Every row belongs to one group in each of 4 separate groupings. Each group adds its own fixed numbers to the row, and there is some noise. The rows also spread widely along 13 directions, which tell nothing about the answers.
In the rows, zero is written as 128.
Some rows, each with its group in each grouping after it:
[ 69  40 175 127  88 140  74 155 161  97  78 154 165 137 132  92 151 130
  73  98  71  47 138 154 128 182  76 118] => (1) q716 (1) Y
[126 131 141 149 134 180 131 155 166 119 135 109 123 129 136 117 136 185
 144 110 115 128 185 144 144 135 110 164] => (2) q561 (0) U
[129 108 124 126 113  78 131 143 134  78 145 164  83 115 189 102 161 122
 136 111  86 139 148 108 119 149 124  95] => (0) q561 (3) G
[ 84 154 147 134 112 133 121 176 149 133 166  93  97 154 128 105 134 112
 136 134 133  87 110 106  74 126 117 145] => (1) q627 (4) D
[127 106 125 145 141 144  93 142 116 123  98 121 138 158 133  99 132 110
 162 109 134 106 154 118 122 123 126 121] => (0) q205 (2) C
[134  80 104 133 128 129  75 141 103 132 163 171 129 134  81 149 126 201
  94 102 164 168  78 174 151 179 110 100] => (2) q627 (4) Y
[126 110 176 132 117 113 106 123 105 150 147 120 136 119  72 138 120 117
 131 112 158 116 117 129 123 108 124 142] => (0) q23 (0) D
[147 144 168  93 108  94 146 130 108 140 188 129  81  77 136 154 133 132
 133 173 168 149  84 106 107 144 101  52] => (0) q205 (1) C
[178 150 118 108 146 139 151 147  95 104 152 149 112 127 129 102 175 162
 174 125  88 142 158 125 125 118 152 140] => (2) q23 (3) G
[120 132 107 102 165 141  96 120 130 127 117 108 129 123 132 110  58 118
 105 163 171 133 108 108 127 171 134 130] => (0) q716 (2) B
[120 166  80 123 159 140 143 126 186 143 116 107 155 120 164 150  73 113
 115 160 152 147 133 119 157 134 150 121] => (0) q716 (4) U
[153 173 121 140  84 173 162 153 118 147 142 117 129 114  71 138 128 154
 128  89 124 115  61 169 117  96  83  83] => (2) q716 (0) B
[146 137  82 116 145 150 151 131 101 138 131 122  89 130 128 119 136 163
 126 115 114 149 115 138 136 140 131 128] => (1) q561 (0) Y
[ 69  98 165 107 117 182 131 173 148 159 125  77 110 136 102 107 152 156
  99 133  87  73 131 146 122 181  92 170] => (1) q716 (4) Y
[155 100  60 145 122 118 150 115  92 156 151 180  87 107 123 178 155 205
 102  74 164 228 108 168 180 135 116  73] => (0) q23 (3) C
[168 102 105 145 138  59 178  75 168  45  96 168  86  58 167 125  93 138
  94  99  95 184 148 118 169 140 117  90] => (2) q23 (0) D
[126 209  76 100 134 146 132 203 150  73 182 155 185 166 143  91 129 128
  93 106  70  80  88 160  76  74 165 194] => (1) q627 (0) Y
[155 148 140 123 129 121 121 132 117 120 173 161 138 103 131 148 114 157
 131 128 168 168 133 133 145 106 141 121] => (0) q205 (3) G
[149 126  61 141 124  88 141 120 131 114 138 145 122 126 128 150 109 120
 118  90 123 169  77 125 127 130 128  69] => (0) q716 (1) D
[160  71 156  84 147 118 148  82  47 156  56 120 113 107 103 103 176 103
 166 143  90 107 148 118 169 157 128  94] => (0) q716 (2) D
[ 90 113 189 131 104  85 132 144 150 104 183 133  97 111 148 135 148 129
 114 110 142 121 162 113 121  97 129 173] => (0) q627 (0) C
[136  94  94 155 140  98 132  94  63 138 119 110  65 167 100 113 128 107
 167  75 127 148 124  83 116 116 159 140] => (1) q561 (1) U
[139 113 177  95 119 128 164  91 111 107  79 153  95  80 196 105 159 141
 134 151 121 120 193 100 167 115 122 104] => (1) q716 (1) U
[127 104 165 106 131 103 146 120  86 124 136 107  87 123 107 108 146 106
 151 110 108 118 144  96 120 122 144 162] => (0) q716 (2) G
[163 160 128 124 121 124 118 104 115 134  99 125 139 102  86 123  48  78
 121 143 171 118  55 119 112 114 105  57] => (0) q23 (2) B
[115 123 182 102 120 129 140 133 156  92 124 155 163  86 137 113 124 150
  61 127  91  88 150 161 157 121 120 176] => (1) q627 (0) D
[125 112 159 105 127 140 143 115  88 142 150 122  75  97 117 127 133 167
 123 132 146 154 136 112 144 145 123 143] => (1) q716 (3) U
[140 165  68 128 140  72 151 136 101  92 192 153  87 151 145 125 133 114
 137  90 133 163 101  99  96  70 185 152] => (1) q627 (0) Y
[ 99 130 171 101 132 145 126 156 143 156 175  91 110 110 115 127 128 146
 123 168 128 114 149 120 121 169 125 174] => (1) q561 (3) B
[130  98 209 112  92 114 122 139 129 133 146 140 119  82 111 145 140 138
 125 143 141 113 115 143 138 143  79  80] => (0) q205 (4) Y
[147 134 147 172 103 126 164 112 118 168 117  98 110 131  82 156 163 102
 202 101 135 129 154 117 142  65 125  98] => (2) q627 (0) B
[158  86 122 132 145 130 101 114  91  89 131 173 120 112  92 108 107 188
  92  68 107 153 118 162 158 151 127 163] => (1) q561 (0) G
[109 107 106 144 173 111  98  97 109 139 135  99 117 155 106 124  80 127
 123 108 171 150 142 101 140 125 175 195] => (2) q561 (0) C
[115 105  90 139 145 110 135 122 137  91 136 149 120 134 152 118 119 158
  84  77 126 154 149 135 147 112 155 178] => (2) q23 (0) U
[150 137 159 133 140 149 132 124 170 154 126  90 178 107  53 164  89 114
 146 154 116 114 140 135 140 130 126 147] => (1) q23 (1) U
[103  90 152 146 140 106  89  99  85 147 121 124 118 155 108 123 136 111
 143 112 173 120 153 101 136 101 160 161] => (1) q627 (0) D

New rows. What belongs after each?
[183 195 134 110 121  88 206 127 116 107 165 126 127 100 124 137 147  92
 177 132  94 126 116 111 109  46 154 111] => (2) q205 (0) Y
[ 88  85  84 149 119 125 127 150 166 130 134 135 118 139 138 140 141 162
  78  76 102 140 129 166 150 160 112 133] => (1) q561 (0) Y
[137 137  52 143 132 120 138 135 167  76  70 164 155 149 169 100 112  95
 107  95  76 114 124 142 133 110 134  94] => (1) q627 (2) Y
[183 153  67 129 159 104 159 111 113 108 133 163 150 126 110 143 125 124
 144 106  87 168 135 135 160  95 187 142] => (1) q627 (3) G
[140 102 136 128 126  99 102 119  85 127 116 145 140 149  86 120 142  87
 159 111 120 106 119 121 118 108 148 119] => (1) q627 (2) Y
[145 160  91  99 151 142 145 157  91 110 172 128  96 140 128  98 129 157
 128 117 127 146 114 126 109 119 153 174] => (0) q627 (2) B
[ 94  96 145 137 110 105 142 110  97 132 122 127  93 133 136 120 140 118
 112  71 139 122 143 113 140  79 134 157] => (0) q716 (0) C
[148 143 168 103  99 117 167 102  91 191 140 123 106  77  78 178 144 120
 134 163 175 141  96 139 152 114 109  63] => (1) q627 (2) B
[ 98 141 129 110 141 139 141 127 156 137 121  75 107 122 118 119  80  96
 106 154 135 107 114  95 111 146 127 147] => (1) q716 (2) Y
[173 180 110 123 104 145 198 128 101 105 135 160  95  98 143 115 144 171
 130 104 109 154 122 141 143  73 124 106] => (2) q627 (3) B
[ 74  96 136 159 130 117  89 149 142 140 178 105 116 162 110 140 130 145
 115  93 166 134 144 121 121 126 140 188] => (0) q627 (0) D
[123 155 162 153  88 107 165 138 138 175 165  76 134 136  57 174 144  68
 191  92 126 111 119 110 108  45 132 129] => (0) q716 (0) Y
[138 130 137  98 138 116 155 130 145 122 121 125 116  98 158 124 139 117
 130 160 118 128 156 119 134 145 125 113] => (0) q23 (2) U
[113 114 100 126 128  92 138 144 153 120 130 121 122 133 129 129 129  93
 105 116 104 121 111 123 116 143 128 116] => (0) q23 (2) G
[137  82 110 141  84  60 134 128 147  96 144 197 146  83 110 162 127 133
  56  61 109 149  70 187 148 133  91  63] => (0) q23 (0) B
[148 137 127 116 141 125 157 150 177  95 133 123 123  98 131 121 132 126
 139 148  55 124 146 128 135 164 111 124] => (0) q627 (3) C
[ 97 105  81 139 143 118 107 133 131  88  90 143 113 166 206  79 130 115
 121  91 129 125 165 100 125 121 151 140] => (0) q716 (2) D
[112 120  76 104 140 120 107 148 121 104 138 151 149 147 135 104 105 126
  84 107 101 122  86 136 117 150 145 143] => (0) q716 (3) Y
[187 176 126 126 129  87 167 113 108 107 154 128  75 104  99 130 113  96
 176 132 117 151  97  93 107 101 140  91] => (1) q627 (4) G
[115  69 106 121 148  88 118 121 114 108 118 151 135 135 115 111 145 120
  95 108  70 123 129 134 144 169 151 154] => (1) q627 (3) D
[114 130 139 143 143 132 108 131 174  65 102 142 132 137 171  85  95 111
 134 127 102 109 192  91 127 111 148 174] => (1) q627 (3) Y
[128 139  73 127 150 170 146 142 105 138 138 125 111 157 115 112 129 189
 105  91 132 150 127 144 138 113 151 181] => (2) q23 (4) Y
[ 95 108 141 128 138 128 113 129 110 138 135 105 106 153 101 113 133 119
 125 117 129 104 129 110 117 125 144 175] => (1) q627 (0) Y
[110  68 121 144 109 126 145 100 125 141  77 131 116 123 117 128 136 145
  89  93 119 123 139 140 162 141 107 111] => (2) q23 (1) B
[116 145  17 140 155 111 129 120 148 117  99 145 131 163 175 128 107 104
 100 119 134 145 101 123 135 122 160  98] => (1) q627 (0) Y
[162 164  96 132 138 120 147  95 143  94  97 145 118 107 141 119  63 119
 113 130 136 147  98 115 144 107 130  95] => (2) q627 (4) Y
[ 95  89 125 123 118 108 137 161 142 167 186  99  84 121 117 171 201 157
 132 133 127 147 118 135 127 196 105  89] => (2) q716 (0) G
[125  88 134 140 156 124 121 120 118 138 121  93 119 147  75 125 152 123
 157 119  96 113 153 113 140 152 145 166] => (2) q627 (0) G
[ 96 115  90 123 143 212  81 152 154 143  90 140 148 146 138 110  95 201
  55 141 152 115 108 178 161 185 100 130] => (1) q627 (4) Y
[138 119 111 115 146  97 107 116 103 124 125 138 148 136 110 122 121  97
 146 134 120 125 106 108 126 145 156 103] => (2) q716 (3) G
[188 145  60 134 146 120 154 124 142  96 120 153 147 116 132 141 116 132
 157 106  90 169 122 133 147 126 138  83] => (0) q716 (1) U
[122 109 150 104  91 163 115 131  74 115  88 163 107 121 144  82 139 156
  86  94 139  96  95 149 129 125  87  88] => (0) q716 (2) G
[136  82 124 117 133  78 114 108  97  97 133 162 109 116 132 121 130 131
 107 113 135 140 102 125 133 146 128  89] => (2) q205 (0) Y
[168 172 135 117 122  96 204 113 105 120 186 102  88 109  87 150 122 124
 169 108 117 163 123  87 115  62 165 165] => (2) q716 (1) Y
[153 138 149 119 119 131 115 124 113 125 119 157 156 118 142 125 134 122
 152 142 133 113 143 133 136 109 134  97] => (1) q561 (1) U
[134 128  63 140 153 142 119 172 120  85 127 139 131 179 156  68 160 144
 151  69  56 111 145 139 107 131 146 167] => (0) q561 (0) D
[ 85 123 165 112 126 123 129 125 155 131 149  94 112 107 123 132  96 130
  80 146 153 111 116 110 128 151 121 152] => (2) q716 (0) G
[131 136 115 136 133  91 139 119 131 126 143 104 106 127 111 129 107  96
 132 121 119 125  98 106 112 134 136 117] => (2) q561 (0) G
[ 92 131  38 169 117 174 112 171 156 145  91 127 161 194 158 116 142 126
 128  64 129 116 135 156 131 102 127 112] => (0) q716 (2) B
[111 137 117 133 128 147 110 140 179 122  92 126 174 129 144 117  91 110
  92 126 111  89 121 149 142 139 114 120] => (0) q561 (0) G
[134 135 160 137 126 117  79 122 170  64  95 159 137 107 179  90  54  99
 122 150 161 107 129 100 112 130 101  84] => (0) q23 (4) U
[ 83  97 218 145  92 141  76 170 171 137 187 121 143 115 104 158 145 162
 130 112 167 115 159 143 129 136  92 148] => (0) q716 (0) G
[155 190 142 102 169 162 143 114 158 119 129 128 149  95 156 132  94 150
 128 184 154 138 180 119 168 101 163 171] => (1) q627 (0) G
[113 161 134 122 117  95 163 168 194 104 135 104 148 121 142 118 141  65
 144 137  54  74 129 117  97 118 130 121] => (1) q716 (4) D
[ 73 121 187  88 104 151 163 139 128 183 140  96 123  94 111 142 141 142
  48 157 124  86 114 149 148 142 109 159] => (1) q205 (3) G
[105 125 100 107 149 111 136 159 138 126 145 115 155 164 142 118 166  97
 148 113  79  98 162 118 121 106 177 186] => (0) q716 (0) Y
[115 138  96 103 154 131 136 126 119 150 107 119 161 142 123 115 131 107
  94 137 113  93 113 138 130 124 158 152] => (1) q23 (0) D
[119  97 131 110 103 107 124 164 113 157 174 113 161 134  32 155 142 112
 108 100  80  98  51 163 102 162 110 121] => (0) q716 (1) B
[170 166  71  71 175 145 126 138  98 109 158 147 137 112 123 115 107 174
 108 160 126 150  67 145 126 172 143 110] => (2) q716 (0) Y
[176 173 116  85 155 183 152 108  63 157 106 126 147 117  97 114 115 156
 136 147 150 130 107 140 155 105 151 129] => (2) q716 (2) G
[149 140 126 136 132 143 130 147 130 119 131 129 123 136 136 122 147 132
 174 122 126 135 162 123 133 111 130 120] => (0) q627 (2) U
[134 137 137 132 127 112 138 124 142 102 119 133 125 118 157 119 118 104
 137 124 125 118 143 110 127  94 127 115] => (0) q205 (0) Y
[118 112 114 139 117 117 142 131 143 132 129 114 125 123  97 134  91 119
  93  87 117 131 114 146 137 127 120 150] => (0) q561 (2) B
[151 138  98 112 156 150 119 125 138 107  95 125 132 117 122 108  96 124
 130 149 103 117 101 126 131 167 115  93] => (1) q716 (0) Y
[162 169  84  84 188 173 188 124 149 150  71  93 121 108 180 105 145 136
 157 203  89 129 178 118 166 161 143 120] => (0) q23 (4) D
[141 125  49 141 164 129 129 148 133  66 109 143  99 177 175  79 138 133
 157  83  85 146 170 104 121 118 163 164] => (0) q627 (2) Y
